The rows of a group lie close to one hidden flat surface of 14 dimensions, which may be shifted away from zero. Surfaces can cross.
Known rows, each followed by its group:
[ 18   0  -8   2 -12 -11  -1 -17   0  -5 -11   3   6   4   2  10  -4   9] | S
[ 16   0  -6   9 -13  -7   5   0   1 -15  15 -10   3   1   8  -1  -8  -7] | E
[ 10  17   1  10 -13  -8  -6   6  -8   7   2  -7 -14 -12   1   7   6  -2] | S
[ 20  10  -1 -16   4  -2 -14 -16   3 -16   4   5   1 -12  -4   5   2  -8] | X
[ -7  -2  20  27  -1  -6  -8 -14  12  -5   0  -7   7  -4  -9  -6  -4  -3] | A
[ -8   3  -5   5  -6  22  -2   1  -1   3 -16   1   6  -5 -18 -20   3 -20] | S
[ -4  -7  15  -9  -2 -19  -9 -19   0  -3  -6   6  11   0 -10  23   2  10] | S
[ 19   5   0 -19  -5   6  -8 -10   6   8   2 -24  -8  -7   8 -12   6   0] | S
[-14  11  -5   1   1   2   5 -11  -3  -9   3   9  -8   3   3  12 -10  -4] | S
[  4  -5  -7   8   1   2 -16  -4  -3   6  -7  -4  -7  -1   1  -1  10   2] | S
[  4  14 -28 -13   4   2  10   4   6  12 -10   3  -8   0  -3  -4   2   2] | X
[  0  20   3   1   5 -17  -6   7   0   1  -4 -12   3 -18  13   8 -12  -1] | X
[  6  22   9  19   0  -7 -13 -10  -4   2   2   6  -5  -3   1  -8   1  15] | E
[  5  -8 -11  -9  13  -9   8  -2  22  19  21  -8   7  13  -2 -11  -6  12] | A
[-18   3  -5  -4   6   4  10  -3  14   6  -6  -3  11   2  -1  -8  -6   0] | X
[ -9   5  -8  -5 -10  -8   5  12 -10   5  -3   7 -13  -8  -8   3   1   0] | A
[12 10 -6  4 -1 -6 -2  4  5  5  8 10 -7 -2 -2  3 -6 -5] | E
[-11   3 -19   1   7   9  12  16 -17  -6  -4  -2   5 -18  -1 -14   1   1] | X
[  1  15   0   9 -29  -1  11  -1   1  -3   9  13   8  -1   8 -10   1   9] | A
[  1   8  -7   0  11   3   8   1   3  -4   9  -2 -11 -10  -9  -6   5  -5] | S
[ -4  23  10  -8   2  -8   6  -8   0 -11   3 -16  13  -5   2  11   6   5] | T
[ -8   4   9 -19  13 -11  17  24   3   6  11   9 -24  -6  -4  -1   3  10] | S
[ 11   6   3  -4  31   0   1   5  19 -14  -3  -1   0 -15   0 -10   5  -1] | X
[-22  -9  -1  13  -5 -12  10  -3   4  -1  17  -4 -20   6  -4   6  -9   3] | X
[ -4   0  -8  -2 -11 -10   4  -6   6 -13  14 -14  16  13   2   4 -15  -7] | T
[  3  -7   4  15  -9 -12  -4  10  -2 -13  -3   7 -10  -4  10   0 -16  -5] | A
[-11   4  11   7  -1  -6   7   9 -10  10  -3   0   8  -9 -17   2  -4   0] | E
[ 13  12   3   6  -7   8   8 -15  -2 -17 -10  15   1   4  17   3  13  20] | A
[ -4 -20   4  13   3   6   1 -16  -1   2 -11   4   1   9 -26  -6   9  10] | A
[ -6  28  -3 -17   9  14  -1  -7   5   7  -9   2  -9  -8  10  -6  -7  -3] | T
[ -3 -10  -6  15  -5  14   4  -3 -18  -1   8   3   6  10  19   7   5   7] | T
[  0  -4  -5 -12  12  -6  -4 -10 -17   3  -7 -17  -9 -16 -33  -9   7   8] | T
[ -7  18   7   2 -15  -8   7  -8   1  -3  -5   9   5   1   0  12   1   8] | A
[ -1   8  11  -7  -4   1   6   5 -14   8  -3  -1   1  -9   4  12  -6   1] | S
[ 14  20  -2 -18   5  16   1  -1 -12  -3  18  -9  -1  -4  32   0   2   4] | T
[ -9  14 -11  -6 -15  -4   8  12   9  -1   4  -8  -1  -3   2  -4  -1 -12] | X
[  0  10   0  23  13  -4  -2   4   5   1  -4 -12  19 -12  -4  -1   5  -1] | T
[  1  -2  -7   4   4  -6  15  12   2  13   1   7  11   4  -3  -2 -17   5] | E
[  5   4  -7   0  10 -19 -18  -5   1 -12  -4  11 -31  -5  -6   8   2   4] | S
[ 14  -6  -6  -8  11 -12  -2   4  15  -1   5 -17  -6 -10 -19 -19   7   0] | T
[ -1   0 -11   0   3  -5  -4  -7  10 -13 -10   0 -20  -2 -19  -1  -3 -15] | E
[-14   3  17 -13   6   3  -8 -13  11  -4   3  -3   4   4   0  -7  -8   0] | E
[ -4  -4  -1 -12  25  11  -1  10 -20  -2  -5  -8 -21 -11  10   7   2  -2] | E
[ -8   6   0  -1   1 -25  15   4   2 -13   5 -15   9   9   8  22 -10  11] | T
[ 14 -14   8 -16   1  -3  -8   6   5   4   2   2   9   1   7  -3   3   4] | S
[-25   2  -6  -6   7   1   3  -7   5  21   6 -12 -17  10   7   3 -13   5] | E
[ 20  19   1  16  17 -10  -2   2   4 -22  14 -15  -9 -33  -4 -12  22   2] | X
[  2  -4 -12  16   0   6   0  -6   2  -1  -6  -1 -10   2  -7  -9  10   5] | A
[  6  -1 -10 -19  26  17 -13 -10  -8 -12  -2  -5 -13 -16   2  -3  11 -10] | X
[  3  22 -14  19  -4  -9   0  -4  -6   8  -3  11  -7  -3  -1   1 -17   4] | S
[  2  -6   9   6   1 -14 -14   1   2  -8 -18  -1  -3 -10  -8  10  -1  -7] | T
[  5 -23  -3 -12  -8   0   7  18   6   8  12   5  -2   9  -8 -12   1  -4] | A
[ -2  -9 -13   5  16  -3  17  27  10 -12  -1  -8  11   5   3  -8  -4  -7] | T
[ 11   7   5  -7 -10  12 -14 -19   2   2 -10  19   8   1 -15   1   6 -10] | E
[-14  -1   6  -2   5   6  -1 -18   2   8 -10  -2  19  -5 -23  -5   5  -2] | S
[  0 -17  10 -19   7  -1   2   8  16  -6  -3  -5  -4  -2  -9 -10  10  -1] | T
[ 13  22   8  -1   4 -14  -1   3   8  -9   2  -8  -9 -10   7   2   1   7] | E
[  6  -6 -11  15  -4   7  -5   8  -8  -6 -11   5  -2   0  16  -5  -7  -5] | A
[  1  -7 -18   2   3   1  13  -4   6  -5  -6  -5   4   4  -5  -6 -10  -4] | E
[  5  -6  -4   5   4 -19   4  18  -7 -18  -6  -3   2   0   4  15 -12  -3] | T
[ 16   3   2  -4  -4 -11  -7  13   1   3   9   0 -11  -9   2   6  -1  -9] | X
[  6   3 -12  11   4   0  -1 -11   2 -25  -5 -15  17   8  11   6   8   2] | T
[ 6  3  8  6 10  1 -2  9  4  1  4  7 -9 -5  0  8  4 -9] | X
[ -8   7  10   4  -4  -7   5  -5  -4 -12 -18  -5  24   4   2  16   3   9] | T
[  0  26 -12  -9   0   4  17  14 -15   6 -10   4 -19  -2  19   6  -2  12] | T
[ -8   7   1   7   3  11   8  13   2   4   5   5  13   4  -2   5   9 -12] | A
[-13 -13   2 -10   9  10  -5   3 -26 -15 -11   3 -19  -4   1  17  -5 -14] | E
[ 14  -1   0 -14  -7  -6   3  14  18  -6   3  -1 -13  -5 -10 -10  12 -10] | X
[ -1 -15   9  16  -9  20  -7  -9 -15 -18 -17  13   2  -3  -4 -11   9  -3] | A
[-15  -5 -12  -2  -4  -8   7  -2  -3   9  -5   1  -8   6   1   6 -17   8] | X
[ -2  11  -3 -18 -13  12  -3 -12 -15 -21  -5  11  14  -9  -1   5   5 -12] | X
[ 13  -4  -7  18   8  -9   3  17  -1  -6 -21  16  -2  -2  -5   4  -6   1] | A
[-18  -1  -2   0  -4   6  -2  -2  -4   1   4   1 -17   0  -3   3  -5 -13] | T
[  7   9  -5   3 -11   0   5  11   0   1 -22   7   9   3  10  11 -11 -10] | E
[ 10  16   1  -2  -2  -4   3   7  -7  -2  -8  -9  -2 -12  14  16  -4  -5] | S
[  8   5  -5  -5  13  -2  -1 -10   4 -11   2   8   3 -11  -1 -11  -2   7] | A
[ -4   7   5 -18  -2  10  -5 -19  14   3 -11   8  11   9   3 -11  -2   7] | S
[  0   0  -5  -7   9  15   3 -10 -15   2  -7   9   1  -7  -7  -2  11   9] | X
[  4   7 -24 -21 -14   1   0  -9  -3 -31   1   5  -9   0  10   6  -5 -13] | X
[ 14  14  -9  -1  18  -4  -2   8   4   3 -15  -7 -12  -9  10  -4   0   6] | E
[ -8   2   1  -1  -1  10  -8   2 -11   4 -16   2   7  -5  -4   3   3  -9] | A
[-13  14  -7 -11  -2  -6  -3  -2  -2  22  -8  -8  -1 -12  -7  -5   0   8] | A
[  9   6 -12   3   3 -15   8  -2  11  -1 -11   1   1  -1  -9   2 -16   1] | E
[ 2 -2 -8  6 13 -5 -1 -5 -3 -9 -3  0 -1 -8 -4 13 -1 -5] | S
[  4   6  -1  -6   3  13  12   3 -10   9 -10  -3  16  -7   3   5   4  -1] | E

New rows. What belongs after each?
[-12  -9  15  10  -8  12   5  10 -13 -10  12   4  -9 -14   5 -16   8  -2] | A
[ 17   9  -8  -3  -6  -5   5 -11  12 -19  -5   5  -2   1   5   7   5   1] | S
[-3  1 -8  6 -3 -7  6 -1 -3  3 -2 -8 -3 -1  3 14 -9 -4] | S
[ -7   8  -8  16  -4   9   1  25   4  14  -4  10 -15   4  -3  -3   1 -18] | E
[  9   2   0   0   4 -17   7  14  -3  13   1  11   6  -6 -13   2  -3  11] | A
[  1   0   4  -9 -18  20  -5  -8  -7  -5  -3  -2 -12   4   2   5  19 -13] | E
[  2  -7  11 -10  -2   0  -5  -8  -2 -10  -2  14  -4   2  -2  13  -2  -6] | X
[ -3  -6 -10   0   2  21  11   5  -6  12   3  32 -18  14  -5  -7  10   6] | E
[ -8  -4 -19  20  -4   5   7  12  -1  14  10  -7 -12  18  22 -12 -15   6] | E
[  1  10  -4  -3   8  14  -2  -3 -15  -2 -12   1   1  -3  19  14  -5  -5] | E
[ -7   2   9  -8   3   3   6  17   1   8 -23  13   5   4   1  -3  -7   2] | E
[  2  15  -6  -4 -11  11  15 -15  11  -8   5 -22   0   6  13  -5  15   6] | E
[-14 -10   6 -19   7   4  -5 -12  -3  -1   7  -2  -3  -6   5  -7  -9   5] | A
[  5   8  -1   1 -11 -13   6 -15  17   0  -2 -20   8  -6 -11   8   3  -4] | S
[ 12   4  -2  -9  23   5   2  17  -4   9  -7  13  13 -10   6   6 -14  -8] | E
[-25   5   8  11  -7   6  18 -13  -7   3   5   3   7  10  -6 -10   1  23] | E
[ -4  -5  -4   9   0   0   2   1 -10   3   6   8  -4  14 -11  27   4  -8] | A
[-6  4  2 -3 14  3  3  7  6 13 -3 -2  2 -5  3 -1 -1  1] | X
[-19 -17  -1 -19   7   4  -3 -11   3   4 -14 -20   5  -5  -3 -19  -6   8] | X
[-16   7  12 -22  19  12 -21  -3  13  12  -5   5  -6   0   2   1 -10 -19] | E
[  6   0 -11  -2  19  -1   7   4  10   2   6   8 -21   2   5   5  -1   3] | X
[ 15   9  -7   7 -13  16 -14 -19   1   4  15  -2 -12   3   0 -11  18  -4] | E
[ 10  13   3 -14   6   5  25   2  -2  13 -13 -11  25 -18  -3  -6 -15   0] | S
[  0   9  -5  12   3  -5   6   3   2   2   3  13  16  -6 -11  -5  -7   0] | A
[21  2  4 23 -7 -3 -1 11  5  7 11 -6  2  3  0 -2 16  1] | A
[  6   5  15  16  14   6  -9  11   1  -2 -23   2  15  -3  -5   9   9 -13] | A
[ -5  10  -4  -5  -3  -9  -6 -22   1  -5  10 -14 -18  -4   2  10   0   2] | X
[ -6   2 -24   2  -6  -4  18   8 -18 -10   2  -4  -4 -10  12 -11  -2  17] | X
[  0  10   1   4  -3  12 -14  -8 -12   5   1  14   0   0   4  -7   3   3] | S
[ -2  11 -16  -5  -5  14   6 -16  -1  -9  -5   6  -9   3   1  -8 -16  -8] | S
[ 0  1  7 -1  5 -4 -4  2 -1  2 10  5 -1 -5 -5  2 11  3] | S
[  5  12   5  13  -7   5   5   8   1  -8   4  -4  10   2  16 -10   0   2] | E
[ -7  -2  -4 -16  28   7   9  17  -2  -2 -15   8 -19  -3   3   2  -4   0] | E
[-12  -2  -3   2   7  -2   1  13  -7   9 -12 -11 -13  -4  -3   3  -8  -6] | E
[  7   4  -6   6   5  -2   7   6  -9   4  -3   8  -5  -7 -10   3   0  -1] | E
[ -6   4  11  -9  13  -7  11  -1 -22   3   3   0   1 -19  -8  22  -7   4] | S
[  5  21  -2   2 -10   3  -2 -11  -7  -1 -14 -15  -9  -7   0   2  23  10] | T
[ -8  -1  -6 -10  14  10   5  -5 -20   0 -26   0  10  -7   1  23 -14  -8] | E
[-4 18 -7  7  3  6 14  4  4  5 -6  9  0  1  2  5  0 -2] | E
[  0   7 -11   6  -1  -4  -1  12  14   1 -12  -2  -3   7   4   4  -4 -12] | A
[-10  -9  -6 -22 -11   7  18 -25   2 -30 -10   0   0  17   9  16 -11  -2] | E
[  3 -16  -6  -3  -1   3 -15 -10   2  -6  -2 -16 -12  -2  -5   4  13 -12] | S
[  6  25  -6  14 -22  10   6 -15 -14   0  -1 -14   3 -16  -8   2  -4 -17] | S
[-11   2 -14  13 -12   7  12   1  -1  -2  10  13   4  14  -6   4   3  -8] | A
[ 13   3  -7   0 -15  -4  11  -3   2  -7  16  -8  -3   0   9   8  -4  -7] | S
[ -7  -9 -10  -3   1  -4   5  -1  -9   3  -6  -6  -7   8   2   5  -6  10] | T
[-10  12   1   6   9   7   0 -14  21  -4  -2 -18   0   2  13  -1  15   3] | T
[-11  12 -30   9  12  11   9  -5  12 -14  -1 -10  -8   3  -8 -13   0 -14] | T
[  4  -5  -9  -3  -2   4  14  17  -7   1   2  -2 -20  -4  -6   4   9  -7] | E
[  7  -3   0  -7   7  -3  -4  -2   7  19   2  -2  -2  -4 -13  -6   3   3] | X
[ 13   1  -4  -1   0  -3   6   0   2 -22  -5  15   5  -7  -9   4  -8 -14] | S
[ 4  5 -3  8  4  1  5  1  0  3 11  1 -1  9  6 13  7  1] | A
[ -2   7 -14   1  14   4   5   0  -3   2 -11  -2 -13  -8  -5   6   2  -5] | E
[  4 -14  18 -10   0   0 -11  -4  -5 -17   7  12  -2   4  -5 -11  -6   0] | E
[ -3   1 -10  14  15   0  -6  -5 -20   5  -5  33 -14   3  -8   5 -14  10] | E
[ -4  11   7 -14  -4  -2  11   8   4   7  -5   8  -8   6   9   8  -1   7] | E
[ -6  -4   5 -20   6  10  -3 -11  -8  22   5  11 -20   8  -1   1   6  19] | E
[ -1  -4  -8  -4  -6   3   4   6   2   0   3   3  -5  -4 -12 -13   9  -3] | A
[-7  8 -1 -4  2 -1  5 14 15 21 -4 -5 -9  1 -7 -7  1 -3] | E
[ -5 -17   8  -5  13 -16  -5 -25   2   7  -4  -7 -14   5 -28  11   4  17] | A
[ -2  14   8  18   4 -17 -20  -5 -12  -3  -1 -11   9 -28 -15   7  -9 -12] | X
[ 12  -6 -23   8  -8 -16   6   6  -5  13  19   7 -10   5  -7   1  -6   8] | A
[ -2   6   5   0  22  -2  15  18   3  -4  14   7  -2 -22  12 -22  -6  15] | A
[  7 -13   8   6  -8  -7  10   9   3  -6   2  16  -1  15   8   8  -7   7] | A
[  3  -4  -2  11   3  -3 -19  -7   4   8 -21  -2  10   1   0   4  12   6] | S
[13 12 -4  6 -9 -6 -1 -2 13  2  4  1 -7 -1  6 -5  2  3] | T
[ -9  -5  12  -1  -2  -7   4  -6   7  -7   5   8   1   0 -34   4  11  -6] | A
[-11 -11   4 -13  -1   5   7   7   0  -1   1 -12  -4   0   2  11   0 -13] | S
[ 18 -18   0  -5  13   1 -10   7  14 -19 -10   9   4  14   9  10  -9 -18] | A
[ -7  -2   3   1  -1   1   1  -4 -11   7   3  -2  -2  -2   1  12   4   4] | S
[-14 -12   5  -5 -15  -6  -7  -9  -1  -5   3  10 -12  15   4  18  -2   0] | S
[  6   7  -9  -8   4   6  11   3   1   5  -4   4   3  -5  -1  10  -1 -12] | E
[  2  16  13  -5  -9 -13   3 -11  -3 -11   6   2  -5   1   9  16  -5   9] | E
